The rows come from 4 hidden closed curves, with some noise, and rows from the same curve form a group. Each curve winds through 6 dimensions. The rows are also pushed far along 4 directions, which tell nothing about the answers.
In the rows, 128 means zero.
Some rows, each with its group after it:
[138 135 127 170 121 117 152 149 153 127  83 116 157 147 100 101 130 123
 102 114] : V
[198 149  78  80 191 126 126  99 141 147  38 133 208 148  98 122  81 110
 212 134] : E
[144 120 125  89 156 106 147 143 110 127 149 134  88  98 149 160 140 164
  89 148] : C
[119 104 133 115 133 108 107 108 135 168  84 145 151 127 144 128 116 131
 146 125] : X
[137 118 117  96 141 147 102 123 109 111 131 116 149 122 129 140 117 123
 179 136] : X
[132 196 113 118 142 145 118  80 111 143 213 180  83 161 119 156  72  92
 193 143] : E
[ 85  99 151 107  94 139 151 132  84 116 178 126  93  90 161 149 146 168
  62 106] : C
[130 148 117 137 118 126 154 131 120 115 174 155  93 158 109 148 123 127
 116 107] : X
[100 121 147  98 124 141 129 114 108 123 162 121 108  94 158 129 137 139
 119 134] : E
[164 129 106  77 182 126 121 100 121 131 144 141 114 112 152 138 126 118
 147 175] : E
[120 128 150 145  99 125 124 140 138 109 112 117 147 150 112 120 132 122
 136 107] : X
[193  92  83  97 163 116 142 190 130 109 109 105 138 128 132 127 172 181
  78 158] : X
[107 144 154 136  92 143 140 121  98 109 186 121  84 104 123 149 123 123
 128 111] : C
[145  86 139 100 118 126 108 135 118 128  90  95 146  82 148 129 152 155
 126 135] : C
[177 112 102  65 185 125 108 117 139 123 127 126 150 129 145 108 144 133
 157 179] : E
[167 195  86 104 179 137 167 142 123 124 156 132 120 156 107 127  95 123
 152 154] : C
[ 91 120 160 184  95 106 126 118 148 133 107 143 133 142 101 124 122 107
 121  91] : X
[134 153 139 160  91 156 147 168 131  81 155 101 107 140 126 126 157 130
  81 122] : X
[209 164  62 107 180 143 157 150 141  89 142 129 124 166 102 126 140 124
 132 152] : X
[108  85 141 148 118  97 106 131 129 165 101 137 133 120 142 134 127 130
 115 137] : E
[112  96 145 144  99 136 120 139 107 130  99 102 140  81 132 145 131 156
  89 109] : E
[153 100 118 139 128 116 127 158 146 118 122 120 114 124 128 121 174 157
  77 137] : V
[162 113 124 142 141 120 117 102 149 129  54 129 177 126 100 121 121 114
 136 116] : V
[ 63 144 178 154  71 134 109  60 139 149 135 167 123 147 141 122 106  86
 157  79] : V
[ 77 152 147 106 120 111 105  70  96 194 140 177 136 143 127 159  38 105
 222 108] : C
[144 104 140 157 116  98 118 119 163 166   4 119 181 116 111 113 126 132
 130  98] : C
[ 81 140 165 167  92 142 138 100 133 128 109 136 133 121 130 124 119 112
  96  87] : V
[133 138 125 155 113 121 111 115 139 144 143 154 129 161  99 127 111 117
 146 118] : E
[146 116 130 151 121 135 108 116 145 125 121 120 121 111 136 116 153 118
 108 147] : E
[113 129 151 144 105 102 140 104 134 153  94 151 121 124 115 140 113 126
 126  87] : C
[123 164 122 122 137 148 122 110 139 122 163 151 107 146 139 129 129 124
 132 125] : V
[113 113 144 135 138 113 124 138 138 131  96 117 136 109 135 126 135 132
 111 136] : X
[145 129 107 107 167 135 122 105 115 116 151 143 112 117 129 154 119 114
 149 146] : X
[135 157 117 101 145 121 146 135 111 148 126 124 133 122 119 137  92 138
 161 130] : C
[108 124 139 104 126 136 106  92 135 142 118 149 137 128 155 125 128 133
 140 116] : V
[100 166 151 146  95 131 153  99 112 133 167 143  98 137 118 135  96  87
 159 108] : V
[134 109 143  99 132 101 109 127 115 138 143 131 101 102 139 153 129 143
 145 144] : C
[136 166 110 153 136 141 129 123 130 138 142 142 144 166 105 121  91  97
 153 140] : C
[ 85  86 155 120  79 115 107 130  90 155 169 132  87  91 149 159 132 162
 123 115] : V
[142 105 124 120 134 113 116 118 138 131 123 145 120 127 129 133 147 146
 114 122] : V
[ 97 146 138 151 106 143 118 129  97 125 186 140 102 135 118 163  96 123
 132 123] : E
[109 103 147 140 112 136 118 118 112 111 118 119 146 111 116 142 123 125
 121 106] : E
[177 102 104 133 143 120 118 126 149 117  97 135 141 141 117 127 151 123
 119 136] : X
[146 130 111 115 157 121 138 125 120 101 154 142 117 140 100 146 122 120
 143 129] : X
[136 122 126 160 109 138 100 144 126 132 133 122 132 132 116 134 127 135
 120 137] : E
[159 166 101 108 154 160 164 186 107  62 195  96  93 128 124 142 151 144
  99 157] : X
[ 60 103 171 133  75 107 132 122  84 176 121 132 122  90 133 159  87 161
 126  80] : C
[124  98 144 120 101 122 140 145 103 122 133 106 120  95 125 136 141 162
  99 112] : C
[130 106 137 114 144 124 130 117 101 113 151 137 103  92 135 165 129 144
  85 138] : V
[103  96 146  72 154 117  90  76 106 165  91 152 183 114 152 145  77 131
 178 131] : V
[155  77 125 110 145 131 108 157 144 116  91  82 159  92 154  94 184 160
  90 162] : E
[ 88 140 150 162  99 132 123 118 103 144 155 135 118 121 109 151  89 117
 141 109] : V

New rows. What belongs after each?
[130  70 146 165  98 100 109 150 132 140  93 109 146 116 118 123 145 137
  98 130] : V
[166 145 107 174 139 133 132 129 140 107 120 135 124 147  90 142 121 101
 113 133] : E
[139 164 111 197 133 116 141 120 171 141  59 142 171 187  75 106  92  66
 164 106] : E
[135 146 114 113 143 117 130 117 116 139 173 158 123 164 108 136  91 115
 168 139] : C
[ 92  88 165  99 105 117 126 104 100 149 103 126 140  87 162 139 119 139
 120 114] : V
[132  87 127 121 106 123 128 130 110 130  97 125 140 109 126 145 138 156
 111  97] : X
[ 69 102 152  86 131 113 119  99  81 167 124 143 129  91 166 164  82 127
 161 124] : E
[ 74  68 171 136  89 112  82 110 102 139 150 143 113 103 148 160 129 134
 126 115] : X
[ 87 133 146 157 123 142 135 150 103  91 187 110  90 102 117 152 128 124
 111 128] : X
[169 114 105  70 172 109 154 162 109 114 146 119 103 101 145 145 152 177
  86 162] : C
[125 135 133 132 113 133 116 113 149 129 137 142 131 161 133 107 137 111
 143 123] : C
[128 137 134 156 126 127 111 114 134 128 153 149 104 140 127 141 122 101
 125 147] : C
[177 173  79 151 185 130 157 165 149 104 119 121 135 168  98 124 119  98
 126 166] : E
[ 81  93 169 164  81 118 112  81 129 149  44 136 192 123 102 127  94 101
 160  57] : E
[156 145  95 159 165 140 117 145 150  93 154 123 124 156  94 121 138  93
 151 159] : X
[122  78 140 147  89 134 107 152 106  98 153 115 116 120 119 152 156 145
 102 114] : X
[172 142 100  74 188 141 122 118 114 111 190 135  83 108 159 144 140 125
 128 199] : E
[130 148 136 135 117 135 147  91 141 142  91 131 143 117 117 107 116 115
 140  95] : E
[137  88 113 121 152 103 113 143 134 153  96 130 139 116 140 130 141 151
 111 146] : X
[119  96 140  97 138 112 112  86 114 154 113 148 127  98 151 147 117 123
 144 134] : E
[100 103 152  96 105 131 140 147  64 109 214 111  66  70 153 173 139 171
  88 134] : C
[164 143  99 158 128 146 124 159 148  98 159 124 112 167 115 121 154 119
 112 149] : X
[140 113 139 113 129 109 117 141 122 119 159 126  87 106 139 147 153 145
 116 149] : C
[156 158 108  51 192 111 140 102 108 144 145 160 103 116 148 165  93 134
 167 157] : C
[159 157 103  93 158 118 143 153 144 132 138 130 124 157 132 111 135 142
 143 148] : C
[101 131 157 139  93 128 140 132 105  93 242 144  34 117 138 159 156 133
  81 129] : C
[182 146  82 109 158 126 150 147 135 109 135 138 129 164 106 127 135 135
 130 137] : X
[142  71 127 156 114 115  96 169 149 132  77  97 174 127 119 102 163 158
  96 137] : E
[ 66 139 164 151  71 147 128 125 101 135 173 123  93 108 146 142 119 130
 114 104] : C
[ 51 152 184 171  54 128 150  87  98 138 183 151  77 123 123 149  95  89
 136  79] : V
[ 85 114 160  37 124 110 128 121  67 153 180 134  70  64 185 180 114 182
 141 131] : C
[136 126 117  88 140 133 127 157 119 138 126 100 137 115 160 114 139 150
 136 160] : V
[141 142 137 186  94 145 103  91 162 118  80 132 180 162  72 103 113  86
 169  83] : E
[116 148 124 134 143 150 149 176 103 101 192 111  84 105 143 150 137 162
  56 157] : V
[146 104 130 162 121 127  89 116 157 129  87 128 156 136 116 114 142 116
 130 129] : V
[ 99  50 174 214  49 120  81 137 140 146  56  98 164  99 122 118 152 132
  77 100] : C
[154  90 121  43 153 105 109 103 120 145 117 142 153 126 147 128 127 150
 180 138] : C
[146 141 105 146 143 150 128 181 110  93 183 108  98 127 123 148 139 144
  88 169] : E
[126  89 137 194 103 114 107 158 146 136  75 112 158 122  97 122 144 151
  75 108] : V
[126 157 138 149 128 130 139 109 126 105 193 154  84 151 119 139 119  86
 120 145] : V
[118 148 128 111 117 128 145 131 136 150 114 124 137 141 142 103 123 129
 150 117] : V
[114 152 145 109 121 126 131  61 133 155  85 150 166 144 125 114  80  80
 200  99] : V
[ 89  80 161 132 114  98 117 136 118 141 118 131 123 102 139 145 133 150
  99 117] : X
[130 113 133 127 106 112 129 149 142 141 121 114 130 142 139 102 149 129
 130 138] : V
[170 161 107  82 162 124 140  99 133 117 147 163 116 163 131 141 114 108
 157 141] : X
[118 155 141 139 104 135 111 120 137 128 163 131 108 145 127 122 125 106
 169 129] : C
[129  94 147 119 112 132 125 130 108  99 114 107 133  95 128 150 142 141
 111 113] : X
[115 136 141 186 106 146 110 136 132 101 194 134  77 132 122 141 146 110
  87 144] : V
[156 120 113 130 148 113 130 120 143 116  99 137 155 151  89 127 123 113
 159 114] : X
[143  79 122  86 148 104 109 109  96 158  76 139 162  97 132 166  96 155
 148 124] : E
[129 180 129  71 151 148 134  85  97 107 225 155  64 122 150 164 106 104
 172 150] : C
[129 153 123 150 136 130 136 134 157 124 123 138 141 167 122 100 130 116
 115 132] : V
[128 121 134  86 132 129 110 152  97 124 195 114  88 105 157 149 136 154
 139 170] : C
[138 182 107 150 142 150 144 150 145 123 147 115 119 148 123 102 128 111
 129 150] : E
[115 122 126 103 145 117 133 122 104 158 122 136 113  97 156 152 107 133
 126 146] : E
[170  99 116 115 145 128 141 151 144 127  59  84 160  85 139  98 170 165
  80 137] : E
[126 100 138 105 137 118 106  93 100 144 116 143 140 100 126 160  98 129
 150 126] : V
[130 143 118 128 131 122 142 134 128 157  99 127 143 128 123 121 110 142
 131 119] : E
[100 129 150 111 110 120 137 154  91 141 154 109  88  79 146 159 123 166
 112 128] : C
[144 130 123 123 116 135 146 123 151 126  78 120 159 139 124  94 148 134
 123  96] : C
[164 160 111 157 137 146 129 105 163 118  84 132 148 142  96 112 131 111
 138 103] : V
